Each new row is followed by its nearest point in the smallest flat space through zero that holds the last named rows.

K_118 (4 x 18)
[[ 17.3 -13.8 -28.4 -29.6  28.8  -5.3  -4.9 -41.2 -11.3  -1.0  27.1  24.9
   -2.3   8.7 -10.4 -44.6  44.0 -22.0]
 [  5.2 -24.8  23.1  -8.3 -43.9   2.9   4.4  32.0   4.4  -9.2   7.5  36.5
   -4.2  40.5  13.0 -12.7  68.4   4.3]
 [ 39.5   2.4  38.3  -2.0  -6.3  24.3   8.0  -6.9 -37.6  -0.9 -25.6  44.4
   16.8  20.8  20.8 -31.4  11.0 -51.2]
 [ 23.6 -12.7  14.9 -11.5  12.9 -32.7  27.1 -30.2  -4.3  12.1  20.6  22.4
   27.5  55.6   2.5 -62.8  25.1 -10.4]]
New rows:
[ 41.6  13.4   9.1 -13.6  -8.5 -13.3   0.9  20.3 -12.8  25.9  -1.3   3.4
  -5.1  25.2  12.3  -3.7  34.1   0.4] -> [  8.6  -7.8  14.5  -2.8 -12.7  -0.7   6.3   5.9  -3.3  -0.9   0.7  17.5
   4.8  21.3   7.0 -14.0  22.0  -5.2]
[-20.8   4.7   2.1 -18.9   0.2  13.7  13.7  51.7 -23.9  24.3 -12.9  37.3
  20.2  10.6  -0.8 -12.1 -10.0  -8.7] -> [  8.4   0.3  19.9   4.5 -13.5   8.3   4.0  10.7  -7.8  -1.2 -11.9  12.2
   4.8   9.5   9.8  -1.4   2.8  -9.4]
[ -2.9  10.8  23.7  36.1  14.9  25.9  28.9  -3.0  17.3  -6.9  -3.3  11.2
 -20.6  -0.3  11.7  -0.3  15.4  10.7] -> [ 1.1  0.0 10.3  3.9 -9.7  3.3  1.9  9.4 -0.9 -0.8 -6.0  3.4  1.4  4.4
  4.8  3.4  0.5 -0.4]
[ 19.8  29.8 -10.1   5.7  22.1  10.1 -12.9  22.1  18.6 -40.2  14.9  10.0
  10.8  12.6  -2.0  -9.5   1.7  14.5] -> [-1.0 -2.1 -3.0 -2.1 -0.1 -1.1 -0.9 -0.4  1.5 -0.6  3.3  0.8 -1.6  0.7
 -1.2 -1.1  5.4  1.6]
[ -1.3  -0.3  17.9  48.3 -24.9  -4.9  -2.5  -0.1   9.0  35.5   8.4  -6.2
   2.0  12.6 -19.6  10.7  -1.0   7.8] -> [ -6.2   0.6  14.2  10.2 -12.1 -10.1   9.4  13.8   9.4   3.4  -2.7  -8.4
   6.5  12.3   3.8   5.9  -9.7  14.5]
[-14.8 -37.9 -15.5   1.9  23.3   1.9  13.6  -3.1  35.3  38.7   7.8 -29.0
 -19.0 -27.8   4.4   3.7 -12.3  -3.8] -> [-13.0   2.3 -20.6  -0.7  13.5 -10.1  -3.8  -8.0  11.4   2.1  10.6 -20.0
  -5.0 -13.5 -10.8   8.4 -12.3  15.1]

K_645 (4 x 18)
[[-14.3 -20.0 -30.5  52.3  47.5 -19.8  -7.2 -19.5  35.0   4.4  64.3 -40.6
    6.4  27.6  53.7   9.4 -33.9  -8.8]
 [ -8.9 -41.1 -35.0  18.6  25.3 -54.5 -15.9   2.1  13.8  29.0  27.0 -52.6
  -17.3  -6.0  52.7  10.1 -44.6   2.2]
 [-14.4  -3.4 -18.7   3.4   6.3  -4.2   8.5  -8.7  26.3  -7.4   5.1   3.4
  -50.3  48.8  73.9   2.5 -14.0 -21.0]
 [ -4.5 -27.8 -24.0  47.2  -8.3  -4.8  18.2 -19.5 -23.9   1.2  32.3 -18.6
   26.4  -8.6  20.6   1.2   4.9 -43.1]]
New rows:
[  4.3  43.2 -38.9 -23.4   3.1   1.2   3.1 -16.5  27.0  25.3  18.1 -19.0
 -19.6  29.1  34.1 -18.7 -10.7  -3.8] -> [ -7.3   2.9  -6.6  -0.6  14.3  -3.3  -2.7  -2.4  24.0  -3.0   6.4  -1.0
 -25.2  27.7  33.9   2.4 -13.0   1.4]
[ 12.6  59.1  25.8   5.6  13.8  27.4 -16.1 -15.2 -35.4 -16.7  27.6 -44.4
  19.3 -11.6 -11.4 -23.7 -36.8 -25.8] -> [  1.7   5.9   4.5  18.4  11.5  11.5  -0.7  -7.3   1.6  -5.5  20.3  -2.5
  29.1  -3.2 -20.8   0.0   5.0   2.2]
[ 18.9   0.7  -8.3   4.2   1.8  33.6  37.0  34.9  51.9  10.0  12.8  11.3
 -13.8 -42.1  -6.2 -20.2 -32.7  10.4] -> [ 0.6  5.5  4.3 -5.1  9.3 -0.6 -7.1  3.1  9.5  0.8  0.8 -1.1 -0.3  1.7
 -6.0  0.8 -4.8 13.0]
[-14.0  27.0 -15.8  -6.6 -27.8  21.7 -52.9  34.1  -4.8  -0.2   1.0  -3.6
  12.7  13.5  27.4 -14.2  29.7  -3.0] -> [-0.5  5.7  3.0 -5.1 -4.3  6.8  3.3 -0.3  1.3 -4.9 -6.2  9.1 -7.1  7.5
  3.0 -1.3  4.6 -2.6]
[-11.1  -6.9  34.6   2.0 -28.1 -34.7  12.2  47.8 -10.7  12.9  25.6  43.3
   9.1 -55.6  13.4 -17.9 -39.4   9.6] -> [  4.2 -13.1  -2.5  -9.5  -9.7 -17.4  -4.7   9.2 -15.4  13.6 -12.1 -10.5
   1.3 -24.8 -10.0   0.5  -4.0   5.0]

K_817 (4 x 18)
[[-33.6  -0.9  -4.2   0.7  22.1   6.8  13.9  -0.4  21.7 -29.2  64.3  -1.2
  -20.5 -11.4 -13.1 -44.1  53.9  -0.4]
 [-23.7  18.6  25.1  39.6 -47.9  42.4  29.6 -68.6 -23.6 -32.1  22.9  57.5
  -27.3  10.8  29.1 -17.5  73.9  26.9]
 [-26.1  15.0  13.1  18.0   2.3  69.4  43.0  18.3 -33.1 -55.4  35.7  29.8
  -29.6 -32.3  25.2 -28.6  60.7  23.7]
 [-38.3  26.9  -2.8 -19.5 -10.7  43.3  52.0   5.9  -9.6 -34.3  29.0  31.1
  -33.1 -39.8  17.4 -19.9  73.9  -2.1]]
New rows:
[ 26.7  32.5 -24.5  35.5 -27.3 -12.3  21.0  -2.2 -17.7  -2.2  23.7  13.8
  -4.2 -23.1 -12.1  24.3 -19.3  28.4] -> [  4.8   2.2   6.2   9.1  -8.9  10.7   2.2  -4.5 -12.6  -2.6  -9.8   8.5
   0.2   2.1   8.9   5.8  -1.9   7.3]
[ 19.8 -28.9  -7.2 -27.7  11.9  27.8  13.7 -10.0 -32.3 -17.1  20.5 -11.3
 -22.6   5.5  28.9 -26.6 -20.8  29.2] -> [  2.4  -3.5   7.0  15.6  10.0  21.2   2.2  15.4 -14.8 -16.8   7.0   0.3
  -1.8  -4.5   6.0  -7.2  -0.6  13.1]
[-17.0  29.3 -17.9  -9.4 -19.0  13.5  17.8  11.9  33.3   2.0  13.8  29.1
  13.2   5.4  29.2  30.9 -21.9  35.6] -> [ -0.7   8.3  -0.3  -7.5 -11.6   7.0   9.9  -1.1  -7.3   1.8 -12.7   9.3
  -2.7  -6.7   8.2   9.0   4.4  -2.2]
[ -6.8 -19.8  15.0 -21.6 -12.9  -6.2   6.5  27.1   9.5   5.4  10.5 -18.3
 -31.4  17.6 -14.4   7.6   6.5  13.6] -> [-3.7 -1.0 -4.6 -7.3  7.8 -4.5  0.3  7.4  7.1  0.0  6.9 -6.1 -0.8 -4.3
 -5.4 -4.3  1.7 -4.8]
[ 20.9 -18.0  27.7  -9.4   9.9  32.8 -30.6   0.6 -31.4 -23.0  23.8   4.3
  16.3  -5.0  -6.5  30.6  31.1  33.0] -> [  4.1  -4.2  11.2  23.9   5.0  23.3   0.4   6.5 -18.2 -17.8   6.2   4.6
  -1.6   1.2   8.6  -7.0   0.2  17.7]

K_310 (4 x 18)
[[-12.3 -69.1  16.7 -24.7  16.9 -50.1  16.9  -2.5 -44.3 -10.7 -45.5  54.6
  -31.8 -44.5 -51.8   0.6   6.8 -49.3]
 [  1.0 -35.9   1.6  22.6  20.1 -49.7  22.0  18.3 -11.6 -26.8 -22.8  21.9
   13.6 -13.0 -23.5  33.4 -27.4 -14.1]
 [-10.4   9.1  36.5  14.1 -10.7 -27.2  70.5   1.1 -27.3 -23.2  -9.1  53.9
    7.5 -28.9  -2.0  -0.3 -31.5 -67.9]
 [ 31.2 -36.5  60.0 -19.2  26.8 -47.1  46.0  21.8 -31.7 -47.8  -6.2  20.7
   19.6 -27.1 -31.9   3.9 -24.8 -22.4]]
New rows:
[ -5.8 -18.2 -26.1   3.3 -25.4   5.8  -3.9  16.9 -34.1 -25.6 -20.3 -35.6
 -51.3  14.3  -3.4  14.3 -51.7  13.8] -> [ -3.8 -12.5 -14.9   9.7   6.0 -10.1  -9.3   3.6   3.4   0.3  -8.6  -1.0
   0.0   2.3  -5.8  13.4  -2.0   7.0]
[ 22.7 -51.7  -0.6  -9.8 -31.3 -12.9  38.5  -7.7  -5.3   8.6   3.1 -11.9
  13.4 -13.3  -3.6 -51.7  13.8 -23.9] -> [  5.0  -8.2  22.6 -21.6   1.0  -2.2  10.6  -3.3 -15.3  -4.4  -1.6  11.1
  -8.0 -13.4  -9.7 -15.3   6.1 -15.1]
[ 16.2  -0.6 -24.8 -37.3 -17.3 -13.0   8.5 -39.2   4.4  -6.0 -20.8  14.7
 -10.3  -4.9  15.2  -5.6  29.5  -5.7] -> [ -8.2  -4.6  -1.3 -13.5  -5.3   6.8  -6.1 -10.0  -7.0  11.3  -5.8   8.5
 -17.2  -7.1  -4.4 -12.4  14.2  -9.8]

K_283 (4 x 18)
[[ -5.8 -11.8   0.7  30.3  24.9 -24.6 -19.2   1.4 -17.6  51.6  -2.4 -24.4
   27.8  12.4  11.7  19.2 -24.1  20.2]
 [ 38.4  14.7  -8.0  24.4  -8.6   3.1 -44.5 -23.3 -37.3  22.7 -29.8 -48.9
  -13.0  42.4  13.9  10.3 -21.8 -14.4]
 [-18.0 -15.6 -35.8 -25.7 -13.0   1.8 -56.4   1.3  -9.9  -4.8  12.7 -18.9
    5.5 -10.3 -31.9 -39.2  -9.7  16.1]
 [  2.8   3.7 -55.6  -0.1  23.9 -19.9   0.5 -22.2 -33.0  19.7  -2.7 -53.4
   24.5  35.0   6.1  -9.2 -13.3 -30.6]]
New rows:
[ 13.3  20.5  -8.1  16.6 -10.0  -1.0 -35.2 -35.5  10.2  -6.7 -34.3  12.7
  13.0  18.5 -16.7 -23.4  12.2  -3.2] -> [ 13.0   5.5  -4.8  -2.1 -13.6   9.1 -22.9  -7.3  -9.4  -5.8  -8.7 -12.2
 -12.8   8.9  -3.5  -6.6  -3.4  -4.9]
[  8.8  35.7  -9.7  30.4  24.8 -33.1   7.8  -6.5 -11.1   4.1  13.4  32.7
 -14.3 -35.2 -18.2  31.6   9.5 -27.4] -> [ 0.6  3.2  8.4  6.5  9.2 -4.0 25.8  0.9  5.2  2.2 -0.3  7.8  3.5  1.1
 10.2 12.1  4.4 -5.7]
[-18.4 -35.8  27.9   0.2  11.5   8.1 -19.5  13.8  28.0  -8.2  17.6  18.9
 -30.5   1.8  17.7 -23.0  -4.9  -1.7] -> [ -6.9  -5.9  16.1  -3.3  -8.9   5.8  -8.4  10.4  12.0  -5.7   4.8  18.6
  -5.5 -16.9  -7.6  -2.1   3.0  17.0]

K_479 (4 x 18)
[[ -4.5 -24.2  12.2 -25.0   3.7  18.4  11.7  43.7 -55.8 -31.9  -5.4  16.6
   16.1  -9.5   3.3   0.6  18.5 -39.6]
 [-20.2   1.5  24.3   2.5  41.7  16.0  -5.7  30.3  29.0  -1.5  11.7  26.6
   17.8 -12.1  23.4 -26.4   1.6  10.5]
 [  2.0   9.2  -9.6 -44.6   4.7 -12.3 -18.2  -4.6  21.6  -5.0 -26.9 -16.0
  -32.8  29.3  -2.2  21.0  40.4 -17.4]
 [-27.9  32.5  32.4  33.4  10.1  11.6  -1.4 -19.6 -13.5 -16.7  21.8  17.5
   14.2  13.7  25.1  -2.4  -9.1 -22.3]]
New rows:
[ -3.4 -17.0 -12.5  22.8 -25.4  29.3 -19.4 -30.4 -15.4   2.7   4.7 -14.4
  19.7 -24.6 -27.5 -12.4  27.5 -14.8] -> [  6.5  -4.6  -5.3   9.2 -16.7  -1.2   8.0  -6.9 -21.6  -1.0   2.5  -4.3
   3.4  -3.8  -7.8   4.5  -9.9  -2.9]
[ 20.1  -5.6  30.1  10.5  -1.7 -21.7 -21.6 -29.8   8.8 -32.3 -26.3  -4.5
  -9.9  31.2  32.3 -15.9  -4.3  13.2] -> [ -7.4  18.8   5.0   4.2   2.7  -3.9  -7.9 -18.3  12.5  -0.2   0.7  -2.9
  -8.3  15.3   6.6   5.8   4.2  -4.4]
[ -6.3  13.1 -11.2   5.9  25.1  -2.5   9.9   9.1  29.1  -3.7  12.9 -31.1
   0.6  31.3  -1.9 -13.6   5.6   5.5] -> [-4.9 10.2  2.3 -2.1 11.5 -3.0 -8.9 -5.3 26.4  5.9 -1.0 -0.4 -6.6  6.8
  5.8 -2.1  4.9  7.8]
[ 26.7   7.0  -9.0  18.1  20.2 -23.7  -4.1  22.7   3.7 -20.5 -23.9 -33.7
   4.8  -8.0 -15.8 -34.8   3.1  27.2] -> [  8.9 -12.5  -9.9  -5.1   1.6  -2.6   0.9   9.6  13.7  11.1  -3.1  -2.6
  -0.3 -11.1  -7.0  -6.4  -3.4  18.1]
[ 15.2  15.7  16.7  29.5  -3.4   5.7  15.4  15.0 -28.8  -1.7  -5.1  34.1
  30.2  32.1   3.5 -15.9  32.8   7.7] -> [-10.0   3.1  14.1   9.5   4.2   9.5   4.3   5.4 -19.0 -11.8   8.7  11.5
  12.2  -1.8   9.0  -3.6  -3.2 -13.6]
[ -9.8 -31.8 -26.5 -16.8  -3.3  28.7 -17.2 -16.3  28.0  -7.3  15.5  33.8
  21.4 -33.8 -19.7  26.1  20.3 -28.7] -> [  1.7  -9.6  -1.1 -12.8   5.0   2.6   0.4  15.4  -1.6  -2.8  -4.9   2.5
   0.8  -4.4  -0.9  -2.1   7.4  -2.0]

K_526 (4 x 18)
[[ 31.1 -17.2 -29.2  15.2  46.8 -14.9 -13.7  10.2  -2.2  32.0  31.6 -30.4
  -17.2 -19.4 -14.9  -6.7   9.5   9.4]
 [ 25.7   8.8  23.2   4.3  25.4 -16.3 -24.5  11.5  -6.8 -34.5  22.9   0.5
   -2.8  12.8 -19.1  11.1  25.2  51.2]
 [ -4.3   4.1  20.5 -21.1  35.3  34.7 -39.5 -25.2  14.1  27.2   9.2 -19.9
  -37.0 -44.8 -23.6   6.5   5.9  53.3]
 [ 16.6   4.1  41.9  18.0  13.1  13.1  -1.4  -4.6  33.2  -5.3 -28.8  11.3
   28.3  50.6  31.7  10.6  -7.3  -6.0]]
New rows:
[  1.4   8.0 -10.4   0.6   7.1 -23.8  19.6  11.6 -25.2  -1.8 -30.5  -6.4
  10.9 -32.8  17.2  11.9   3.4 -34.0] -> [ -4.4  -5.3 -20.0   3.1 -12.5  -8.9  14.7   5.7  -7.7   4.5   0.1   0.4
   4.1  -1.2   3.9  -6.5  -5.1 -23.4]
[ 12.1  -9.8  32.3  34.3  35.8  14.2 -22.9  22.7  29.6  24.2  11.8  18.0
  20.4  33.1  30.2 -12.8  21.7 -30.1] -> [ 30.4  -7.5  16.7  26.3  32.9   2.1  -3.0   2.6  28.2  15.1 -11.1  -5.6
  19.1  37.0  24.2   3.9  -4.4 -10.2]
[ 10.9 -32.8  -2.8  26.1   1.3 -31.3  33.6  11.5  29.1  10.4  33.5  20.1
  -7.3 -17.7   5.4  -0.4  35.5  -1.2] -> [ 16.1  -8.2 -18.7  12.4  11.3 -18.5   3.8  13.0  -7.1   3.4  14.0  -7.8
   2.0   3.6  -2.4  -4.4   4.7  -7.4]
[ 21.8  -7.3   4.6  14.7 -30.2 -22.1  28.3  29.7  -3.0  17.9  -4.5   8.0
  -2.1 -25.5  -3.4   1.7  11.0 -26.0] -> [ -0.4  -6.0 -22.4   5.4 -10.4 -14.0  14.6   9.2 -10.2   1.8   4.0  -0.3
   4.7   0.6   2.3  -6.7  -2.6 -22.2]
[ -9.3  15.9 -10.7  -8.7 -10.8 -10.2 -35.4 -27.4 -13.0 -25.3  -3.2  21.5
 -12.6 -14.0   3.9 -11.2 -27.0  15.2] -> [-15.0   7.9   5.9 -14.5 -14.6   4.9  -3.5  -4.9  -8.3 -13.0   0.5   6.4
  -7.5 -12.3 -10.0   2.2   3.0  13.7]
